The rows are grouped in 4 different ways at once. Each group adds its own fixed numbers to the row, and there is some noise. The rows also spread widely along 15 directions, which tell nothing about the answers.
Known rows, each followed by its group in each grouping:
.07  -.02  -.10  .07  .08  .09  -.02  .04  .08  -.13  -.09  .07  .07  -.01  -.25  .00  .04  -.12  .13  .28  .05  .07  -.12  .12  .02  -.01  -.13  .27  .00 => q536 Retof (2) Q
.00  .02  -.01  .04  .13  .05  -.26  .10  -.10  .05  .10  .09  -.04  -.19  -.08  -.03  .06  .12  .10  -.16  -.06  .12  -.09  .09  -.07  -.19  .25  -.15  .02 => q447 Kamum (0) B
.36  .05  -.14  -.14  .39  -.06  -.07  -.06  -.05  .27  -.09  -.28  .07  .13  -.11  .15  .04  .33  -.24  -.05  -.03  .20  -.09  -.18  .08  -.21  .00  .30  -.01 => q319 subu (1) B
.22  .17  -.03  .16  -.15  -.11  .14  .02  .08  -.09  .01  -.07  .15  .06  -.17  .20  -.03  -.10  -.05  .10  .35  .12  -.12  .03  .34  .06  -.12  .36  -.06 => q712 kune (3) U
.04  .12  -.18  -.06  .11  .35  .07  .14  .15  .11  -.16  .18  -.21  -.20  -.04  -.19  -.17  .04  .13  -.11  -.01  .05  .10  .02  .11  -.11  .03  .00  -.20 => q712 kune (4) Q
.14  .17  -.07  .02  .10  .05  -.07  -.12  .07  .01  -.12  -.08  .13  -.10  -.15  .26  .09  .08  -.05  .25  .32  -.46  .10  .25  .02  -.09  -.19  -.05  .21 => q255 laga (5) U
-.14  -.11  .08  .62  -.31  -.21  -.18  -.05  .06  -.03  -.02  .18  -.06  .04  -.23  .29  .19  .07  .46  .04  -.21  .25  -.01  .09  -.21  .16  .25  -.13  .17 => q255 Kamum (4) U
.10  -.14  -.26  .12  .11  -.02  -.09  .11  -.01  -.02  .11  .30  -.30  -.08  .05  -.03  -.04  .16  .37  .09  -.03  .39  .00  .07  -.02  -.11  .01  -.36  -.17 => q447 laga (5) U
.01  -.04  -.04  .14  .03  .03  -.05  -.15  -.12  .03  .16  .20  .01  -.16  -.15  .30  .19  -.01  -.18  -.10  .14  .11  -.17  .08  -.13  -.08  -.01  .05  -.02 => q536 vorag (3) B
-.37  -.08  -.08  .06  .19  -.02  .07  -.06  .19  -.12  -.10  -.17  .02  -.04  -.24  .18  .09  .04  -.17  .12  .21  .26  .14  .25  .07  .08  -.01  .18  .19 => q319 Retof (0) Q
-.21  -.11  .02  .50  -.18  -.20  .28  -.12  .10  -.07  .01  .39  .00  -.20  -.16  .38  .15  .07  .02  -.01  .21  .01  .20  .10  .03  .21  .16  -.07  .09 => q319 vorag (1) B
.13  -.09  -.38  .28  .15  -.02  -.20  .17  -.09  -.13  -.20  .00  .08  -.01  -.14  .37  .11  .12  .20  .41  -.25  .11  .04  -.08  -.24  .05  -.20  .19  .01 => q712 subu (2) B
.13  -.07  -.25  .03  -.04  .07  -.09  -.03  .04  -.06  -.36  -.03  .10  .15  -.38  .02  .05  -.12  .00  .12  .12  .01  -.30  .12  .06  -.03  .04  .62  .22 => q712 laga (2) Q
-.05  -.04  .36  .27  .17  -.31  .41  .15  .11  -.13  .14  .33  -.11  -.21  -.12  .04  .19  .31  .03  -.14  .12  .09  .18  .00  .15  .05  .37  -.19  -.05 => q712 Kamum (0) Q
.10  .04  .23  .18  -.19  -.29  -.15  .08  -.01  .31  -.11  -.58  -.12  -.16  .00  .15  .05  .13  .02  -.12  -.14  .07  -.37  -.39  -.12  -.01  .08  .17  .12 => q255 subu (3) B
.14  -.14  -.09  .33  -.02  -.33  .15  .14  -.03  -.12  -.21  .12  .00  -.05  -.23  .13  .13  .09  .14  .24  .08  .05  -.03  -.14  .10  .08  .13  .18  .13 => q447 Kamum (2) B
-.17  .09  -.42  -.04  .10  .27  -.26  .02  .09  -.15  -.59  -.01  .20  .02  -.35  -.07  .00  -.05  .04  .40  .16  -.29  .37  .49  .16  -.05  -.02  -.29  .30 => q712 Kamum (5) B
.21  .09  .27  -.16  -.11  -.14  .19  -.07  .12  -.03  -.07  -.11  .15  .10  -.21  -.22  -.08  -.03  .06  .16  .38  -.21  -.22  .13  .44  .02  .01  .03  -.02 => q319 Kamum (4) Q
-.24  .02  -.03  -.40  .26  .37  -.02  -.06  .23  -.07  .06  .01  -.08  -.12  -.07  -.16  -.05  -.01  -.16  -.06  .18  .21  -.15  .23  .06  -.10  -.10  .10  -.12 => q712 vorag (1) Q
-.08  -.06  -.18  .14  .36  -.06  -.09  .37  .21  -.09  -.16  .08  -.03  -.33  .19  -.03  -.20  .25  .43  .32  -.13  -.13  .23  .01  .01  .09  .12  -.14  .13 => q712 Kamum (2) U
.07  -.15  -.24  -.33  .38  .03  .03  .08  .02  .28  -.24  -.25  -.36  -.15  -.02  -.35  -.12  .30  -.09  -.06  .01  .20  -.24  -.23  .12  -.14  .09  .01  .02 => q319 kune (0) B
.05  .16  .19  .13  -.26  -.03  .08  .37  .28  .08  -.32  -.17  -.24  -.18  -.06  -.42  -.13  .00  .34  -.03  .02  -.02  -.09  -.10  .21  -.05  .20  -.09  .07 => q536 laga (0) B
-.11  -.06  -.11  .17  .10  -.06  -.17  .52  .16  -.24  -.02  .00  -.07  -.40  .09  -.17  -.14  -.03  .29  .05  -.13  .35  -.14  -.10  -.07  -.02  .27  .41  .16 => q712 Retof (5) Q
.12  .06  .23  -.02  -.10  .13  .15  -.18  -.01  -.11  .06  .12  -.04  -.12  -.31  .10  .26  .02  -.16  .03  .05  -.31  -.39  -.05  -.33  -.08  -.22  .18  -.04 => q712 vorag (3) Q
.20  -.07  -.07  -.16  .27  -.13  -.14  .00  -.19  .09  .04  -.16  .08  .05  -.07  .04  .00  .19  -.02  .09  .01  .04  -.13  .02  .17  -.04  .03  -.14  -.07 => q712 kune (0) B
.15  .05  -.17  .15  .26  .01  -.12  .22  -.01  .08  -.11  -.04  -.15  -.05  .03  .03  .00  .27  .20  .15  -.27  .12  .32  -.12  -.06  -.19  -.01  -.35  -.10 => q447 Retof (4) U
.16  -.10  -.23  .18  .32  -.16  .23  .05  .07  .04  -.42  .15  -.10  -.13  -.26  .06  .09  .26  -.03  .19  .20  -.13  .11  -.08  .15  .00  .05  .19  .18 => q255 Kamum (2) B
.39  .06  -.34  .20  .08  .21  -.14  -.01  -.16  -.12  .12  .41  .32  .04  -.17  .27  -.05  -.16  .22  .18  -.12  .16  .05  .12  .02  -.06  -.06  .37  -.24 => q536 kune (5) Q
.38  -.17  -.47  -.16  .11  -.04  .02  .22  -.29  .04  -.56  -.01  -.08  .05  -.22  -.28  -.03  .06  -.09  .10  -.01  .00  -.05  -.11  .20  -.20  .20  .11  .02 => q712 laga (4) Q
.08  -.31  -.03  -.28  .14  -.13  .25  -.11  -.20  -.10  -.07  .11  .14  .20  -.23  .02  -.03  .05  -.02  .11  -.17  .15  .02  .02  .20  .17  .14  -.05  -.31 => q712 laga (1) Q
.00  -.13  -.06  -.01  .20  -.11  -.09  .03  .02  .13  -.16  -.19  -.25  -.11  -.07  .00  .19  .27  -.02  .08  .00  -.02  -.15  -.06  -.14  -.10  .07  -.18  .18 => q712 laga (2) Q
.22  .02  .00  .08  .16  -.25  .28  -.05  .03  -.19  -.15  .03  .22  -.04  -.26  .20  .12  .06  -.09  .46  .40  -.49  .06  .07  .22  .04  -.16  .15  .21 => q447 kune (2) U
.04  .08  .48  -.39  -.07  .01  .22  -.03  .00  -.08  -.09  -.34  -.07  -.26  -.29  -.25  .21  .01  -.28  .01  -.05  -.23  -.39  -.19  -.22  -.10  .03  .11  -.02 => q536 subu (5) Q
.25  .37  .32  -.02  -.03  -.09  .03  .15  .17  -.12  .25  -.33  .34  .14  .03  .16  -.09  -.04  .02  .10  .18  .15  .13  .03  .41  -.04  -.06  .11  -.26 => q447 laga (1) U
.11  -.02  -.05  .21  .05  -.04  -.06  .13  -.03  -.16  -.03  -.09  .09  .20  -.13  .29  .05  .08  .25  .26  -.38  .48  .10  -.15  -.08  .14  -.19  .04  -.34 => q255 subu (3) B
-.02  -.19  -.12  .09  .00  -.08  .08  -.18  -.03  .21  -.24  .00  -.03  -.10  -.20  .15  -.02  -.03  -.03  -.06  .05  -.09  -.17  .04  -.02  .01  .18  .24  .21 => q536 laga (3) Q
-.12  -.47  .01  -.08  .14  -.34  .22  -.04  -.11  .15  .03  -.02  -.14  -.01  .00  .02  -.19  .22  .28  .07  -.31  .30  -.04  -.19  .15  .30  .26  -.28  -.24 => q319 Retof (4) B
-.21  .14  -.28  .18  .15  .65  .25  -.18  .20  .03  -.35  .39  -.02  -.12  -.31  .31  .04  .03  -.09  -.05  -.23  -.13  .58  .13  -.23  -.02  -.09  .09  -.16 => q319 vorag (4) Q
-.25  -.14  .07  .09  .01  -.20  -.09  .24  -.01  -.18  .09  -.02  .09  -.08  .00  .02  .01  -.07  .04  -.09  -.08  .62  .09  -.01  .18  .15  .36  -.05  -.11 => q255 vorag (1) B
.22  .02  -.13  .15  -.03  -.21  -.03  .15  -.05  .03  -.20  -.12  .00  -.21  .02  .03  .03  .05  .06  .27  .09  -.19  -.15  -.19  -.04  -.08  -.02  .08  .17 => q536 vorag (1) U
.09  -.06  -.22  .51  .17  -.19  -.18  .14  -.06  .06  .06  .27  .22  -.15  .07  .46  -.09  .09  .21  -.04  -.08  .18  .11  .06  .02  -.02  .28  .38  .14 => q712 subu (3) Q

New rows. What belongs after each?
-.10  -.12  .18  .36  -.12  -.35  -.07  .07  .18  -.14  .14  .09  -.02  -.04  -.05  .21  .09  .12  .40  .28  .17  .13  -.20  .16  .05  .21  -.03  -.13  .12 => q712 subu (2) B
.01  -.12  -.07  .02  .08  .02  -.02  -.08  .00  .03  -.11  .12  .08  .11  -.25  .04  .01  -.06  .12  .11  .02  .06  -.13  .09  .15  .00  .04  .08  -.02 => q447 vorag (2) B
-.17  -.05  -.16  -.06  .17  -.06  -.09  .20  .00  -.18  -.22  -.10  .01  -.04  -.17  -.07  .04  .05  -.07  .20  .17  .24  .12  .20  .16  -.08  .05  -.17  .06 => q447 subu (0) B
-.20  .00  .11  .16  -.01  .01  -.11  .13  .18  -.01  -.02  -.20  -.04  -.22  .00  .16  -.03  .06  .19  .05  -.15  .11  -.01  -.08  -.10  .15  .06  .05  .06 => q255 kune (4) B
.13  -.02  -.22  -.18  .12  .15  -.19  -.22  -.21  .22  .08  .13  -.10  -.07  -.08  .13  .08  .16  -.13  -.20  .06  -.01  -.07  .18  -.06  -.19  .08  -.26  -.10 => q712 laga (1) U
-.16  -.10  -.01  .08  .22  .11  .02  .09  .02  .13  .07  .12  -.26  -.36  .04  .13  -.03  .27  .19  -.12  -.28  .11  .04  -.14  -.26  -.02  .13  -.16  -.15 => q447 Kamum (0) B
.35  -.08  .19  -.08  .12  -.18  .01  .18  -.02  -.19  .10  .26  .00  .08  -.17  -.30  .02  .16  .31  .15  .03  .06  -.27  .01  .19  -.14  .13  -.06  -.09 => q447 Kamum (4) B
-.18  .00  .06  .23  -.04  .07  .06  -.02  .21  -.01  -.12  .21  -.29  -.04  -.36  -.06  .24  .08  .07  -.12  .09  .23  -.01  .15  .00  -.02  .14  -.11  .08 => q712 Retof (2) B
.24  -.08  .01  -.02  .31  -.11  .02  -.25  -.14  .43  .09  -.15  -.08  .00  -.05  .27  .10  .40  -.06  -.09  -.17  -.02  -.05  -.26  -.05  -.03  .04  -.22  -.19 => q319 Kamum (2) B
.32  -.08  .07  .02  .04  -.23  -.18  .17  -.31  -.08  .25  .25  .03  .01  -.08  -.17  .07  .11  .24  .05  -.02  .12  -.12  .05  .17  -.15  .21  -.45  -.17 => q447 kune (0) B
.03  .22  -.22  .00  -.08  .40  -.10  .25  .27  -.14  -.27  -.20  -.04  -.11  -.12  -.10  -.12  -.17  .14  .20  .03  .16  -.15  -.03  .02  -.04  -.26  .47  -.13 => q712 Kamum (2) Q
.13  .00  -.19  -.12  -.04  -.01  -.21  .21  -.16  -.16  .03  .06  -.03  -.23  -.06  -.14  -.01  -.05  .01  .13  .21  .04  -.20  .09  .07  -.11  -.01  -.06  -.04 => q712 Retof (1) B
.21  .29  .26  .19  -.50  -.12  -.11  .06  -.03  .00  -.08  -.10  .14  -.12  -.26  -.18  .12  -.21  .08  .05  .43  -.33  -.25  .20  .24  -.14  .10  -.06  .15 => q536 Kamum (0) Q
.17  .24  .49  .18  -.14  -.23  .21  .17  .20  -.09  -.06  -.20  .20  .09  -.28  .00  .17  -.05  -.07  -.08  .16  .05  -.03  -.05  .33  .02  .29  .26  .07 => q536 laga (2) B
.02  -.15  -.10  .12  -.11  .12  .20  -.22  .04  -.14  -.06  .36  -.18  .23  -.46  -.04  .23  -.03  -.05  -.02  .10  .49  -.23  .09  -.02  -.03  -.09  .10  -.16 => q319 vorag (3) Q
.02  .10  .08  .01  -.40  -.12  -.15  .12  -.01  .13  .04  -.35  .00  -.14  .05  -.11  -.10  -.19  .09  .11  .34  .01  -.27  -.02  .33  .06  -.03  -.29  -.10 => q319 vorag (2) B
.00  .04  .04  .20  .07  .17  .12  .08  .06  -.17  -.04  .41  -.11  -.21  -.19  .09  .21  .14  .05  -.05  -.17  -.10  .24  .04  -.30  -.13  .16  -.06  .02 => q447 laga (1) Q
-.11  .17  .19  .12  -.22  .18  .27  -.06  .23  -.03  -.33  -.11  -.12  .19  -.44  -.02  .15  .00  .07  .04  -.09  .11  .22  .07  .07  .09  -.04  -.19  -.16 => q536 laga (0) B
.00  -.05  -.18  -.12  -.01  .20  -.20  -.06  .17  -.07  -.15  .03  -.15  .01  -.23  -.22  -.01  .05  .24  .23  .10  .12  -.32  .21  -.07  -.07  -.14  -.04  .09 => q319 Kamum (5) B
.02  -.03  -.03  .15  .22  .19  .06  .11  .29  .01  -.08  .27  -.43  -.05  -.15  -.16  .08  .24  .30  -.09  -.21  .29  -.11  -.07  -.22  -.17  .08  .09  .00 => q447 laga (2) U
-.05  -.04  .25  .20  .20  -.44  -.01  .18  -.09  -.12  .28  .11  .01  -.18  -.05  .15  .26  .29  -.19  -.20  .18  .32  -.05  .08  .06  -.11  .45  -.05  .17 => q712 subu (0) U
.03  .02  -.03  .26  -.31  .01  .02  .13  .06  -.29  .00  .24  .03  .02  -.16  .11  .02  -.12  .32  .25  .12  .04  .04  .22  .06  .12  -.07  -.14  -.13 => q712 laga (4) Q
-.20  -.02  .17  -.01  .07  .03  .11  -.12  .22  -.17  .14  .08  -.05  -.04  -.25  .10  .15  .01  -.15  -.04  .28  .27  -.28  .17  -.01  -.08  .00  .37  .10 => q447 vorag (4) U
.09  -.06  .02  .09  .52  -.11  -.01  .14  -.04  .08  .06  -.03  -.13  -.08  .03  .23  .18  .47  -.04  -.06  -.23  .21  .30  -.11  -.11  -.09  .13  -.28  -.09 => q255 laga (0) B
.14  -.18  -.03  .02  .25  -.15  .07  -.14  -.12  -.01  .05  .11  .02  -.08  -.16  .23  .16  .22  .00  .18  .02  -.10  -.21  -.03  -.11  .03  -.04  .08  -.01 => q712 Kamum (2) Q
-.31  -.13  .27  -.06  .50  .08  .18  -.04  .31  .17  -.05  -.35  -.29  -.16  .08  .20  .06  .46  .09  .08  -.60  .17  .17  -.28  -.46  .06  -.06  -.23  -.13 => q536 subu (4) Q
.07  .04  .02  .12  -.02  -.07  -.34  .05  .21  .12  -.09  -.24  -.18  .09  -.12  -.13  .03  .16  .30  .09  .09  .22  -.36  .06  .04  -.18  .01  .01  .22 => q447 Kamum (4) B
.14  -.01  .05  .23  .34  -.13  .12  .00  .19  .31  .04  .20  .00  .06  .05  .16  -.16  .28  .27  -.12  .04  .01  .26  .07  .37  .01  .26  -.09  -.06 => q712 laga (2) Q
.26  -.06  .24  -.01  .24  -.28  .05  -.18  .01  .13  .16  -.18  .20  .42  -.13  .08  .02  .26  .16  .12  -.09  .17  -.14  -.02  .28  .03  .02  -.10  -.14 => q319 vorag (0) U
.23  .26  .18  .19  .19  .05  .04  .28  .11  -.20  .25  .20  -.01  -.25  .07  .08  .11  .20  .20  .18  -.08  .04  .18  -.07  -.11  -.09  -.06  -.25  -.28 => q536 Kamum (2) U
-.27  -.01  -.18  -.12  -.03  .34  -.04  .13  -.04  -.26  .00  .10  -.10  -.37  -.11  .10  .02  -.14  -.22  -.16  -.03  .23  -.08  .12  -.28  -.01  .08  .20  -.11 => q712 laga (3) U
-.15  .15  .22  .27  .04  -.04  .29  -.04  .38  .23  .08  -.07  -.08  -.15  .08  .32  -.14  .14  .28  .12  .13  .02  .30  .02  .27  .26  -.08  -.32  -.25 => q536 Kamum (2) B
.25  -.24  .03  -.05  .22  -.16  .01  .07  .00  .10  -.07  .22  .01  .15  -.09  -.15  -.17  .22  .39  -.02  -.20  .01  -.20  .01  .22  .00  .32  .03  .01 => q712 laga (4) B
-.02  -.07  .10  .06  .00  -.13  .08  .06  .06  -.07  -.04  -.16  .09  .03  -.15  .11  -.06  .06  .23  .19  -.14  .11  -.04  -.06  .09  .16  .01  .03  -.12 => q447 Kamum (0) B
-.05  -.02  -.52  .02  .04  .32  -.12  -.03  .05  .17  -.46  -.06  .00  .10  -.17  .11  -.26  -.08  .19  .15  -.15  .04  .26  .14  .10  -.04  -.03  .03  -.04 => q447 laga (4) U
.17  -.03  .00  .42  -.18  -.26  .03  .07  -.13  -.17  -.06  .11  -.05  -.06  -.35  .22  .33  .10  .00  .13  .12  .02  -.14  -.02  -.10  -.02  .00  .14  .16 => q712 Retof (0) B
.45  .11  .14  .18  -.18  -.23  .17  .00  -.14  .04  -.16  .26  .03  .04  -.42  -.18  .18  .05  .00  -.11  .23  -.19  -.23  -.03  .26  -.24  .27  .20  .10 => q447 Kamum (0) U
-.14  -.12  .06  .03  -.10  -.35  -.11  -.06  .06  -.14  -.06  -.35  .26  .17  -.11  .16  .01  -.12  .13  .58  .35  -.11  -.10  .24  .31  .17  -.17  -.27  .19 => q447 vorag (2) U
.02  -.01  -.34  -.11  .27  .09  -.05  .06  -.07  .01  -.29  -.23  .22  .03  -.04  .12  -.14  -.02  -.01  .38  -.07  -.02  .22  .07  .15  .00  -.17  -.05  -.10 => q536 vorag (0) U
-.06  -.17  .22  .29  .02  -.26  .19  .14  .27  .10  .07  .00  -.19  -.13  -.06  .04  -.08  .09  .30  -.19  -.10  .49  -.37  -.30  .05  .11  .33  .63  .03 => q447 Kamum (2) Q
-.10  .20  -.19  .24  -.31  .33  -.38  -.11  .06  -.04  -.08  -.07  .15  .28  -.25  .29  .13  -.14  .16  .08  -.13  .27  .24  .35  -.08  .00  -.11  -.22  -.11 => q712 laga (1) Q
-.06  -.16  -.15  .07  .36  -.16  -.19  .23  -.04  -.34  -.02  .10  .04  -.15  -.01  .04  .15  .23  .08  .41  -.05  .03  .23  .19  -.12  -.06  .01  -.32  .18 => q712 Retof (1) Q
.40  .25  -.03  -.11  .01  .19  .03  .30  -.02  -.05  -.19  .04  -.07  -.04  -.17  -.47  .00  .01  -.02  -.11  .00  .09  -.14  -.18  .15  -.31  .08  .14  -.18 => q319 vorag (0) U
.14  .14  .02  .15  .07  .18  -.09  -.07  -.15  -.04  .05  .19  -.03  .09  -.39  .17  .36  .20  -.13  -.26  -.25  .30  .02  .02  -.25  -.19  .14  .01  -.18 => q712 Kamum (0) U
.11  -.18  -.43  .10  .42  -.11  -.28  .04  -.02  -.04  -.17  .07  .21  .08  -.10  .18  -.12  .11  .13  .26  .12  .20  -.05  .19  .20  -.02  .02  .36  .24 => q255 Kamum (3) B
-.10  -.13  .02  -.04  .16  -.08  -.05  -.23  -.13  .03  -.09  -.23  .13  .05  -.27  .30  .22  .16  -.13  .16  -.20  .10  .10  .03  -.16  .09  .07  -.22  .01 => q536 Kamum (5) B
-.34  -.19  -.11  -.16  .20  -.04  .16  -.12  -.04  -.16  .18  .16  .23  -.18  .01  .28  -.14  -.04  -.12  .13  .10  .12  .22  .26  .16  .25  .10  -.14  -.15 => q319 vorag (1) U
-.15  -.08  .21  .24  -.14  -.28  .15  .10  .19  -.21  .11  .19  .09  -.14  -.04  .11  -.08  -.02  .35  .28  .27  -.09  .05  .20  .26  .24  .09  -.16  .09 => q447 kune (4) B
.00  -.19  -.17  -.12  -.08  .09  -.09  .13  -.23  -.09  -.16  -.16  -.01  -.07  -.17  -.02  -.05  -.05  .17  .16  -.44  .13  -.22  -.21  -.18  .18  .01  .07  -.21 => q712 kune (0) B
.01  .03  -.10  -.10  -.13  .20  .03  .10  .09  -.29  -.14  .01  -.38  .00  -.27  -.23  .27  .00  -.07  .14  .12  .47  -.17  .09  -.16  -.16  -.20  -.21  -.16 => q536 laga (4) U
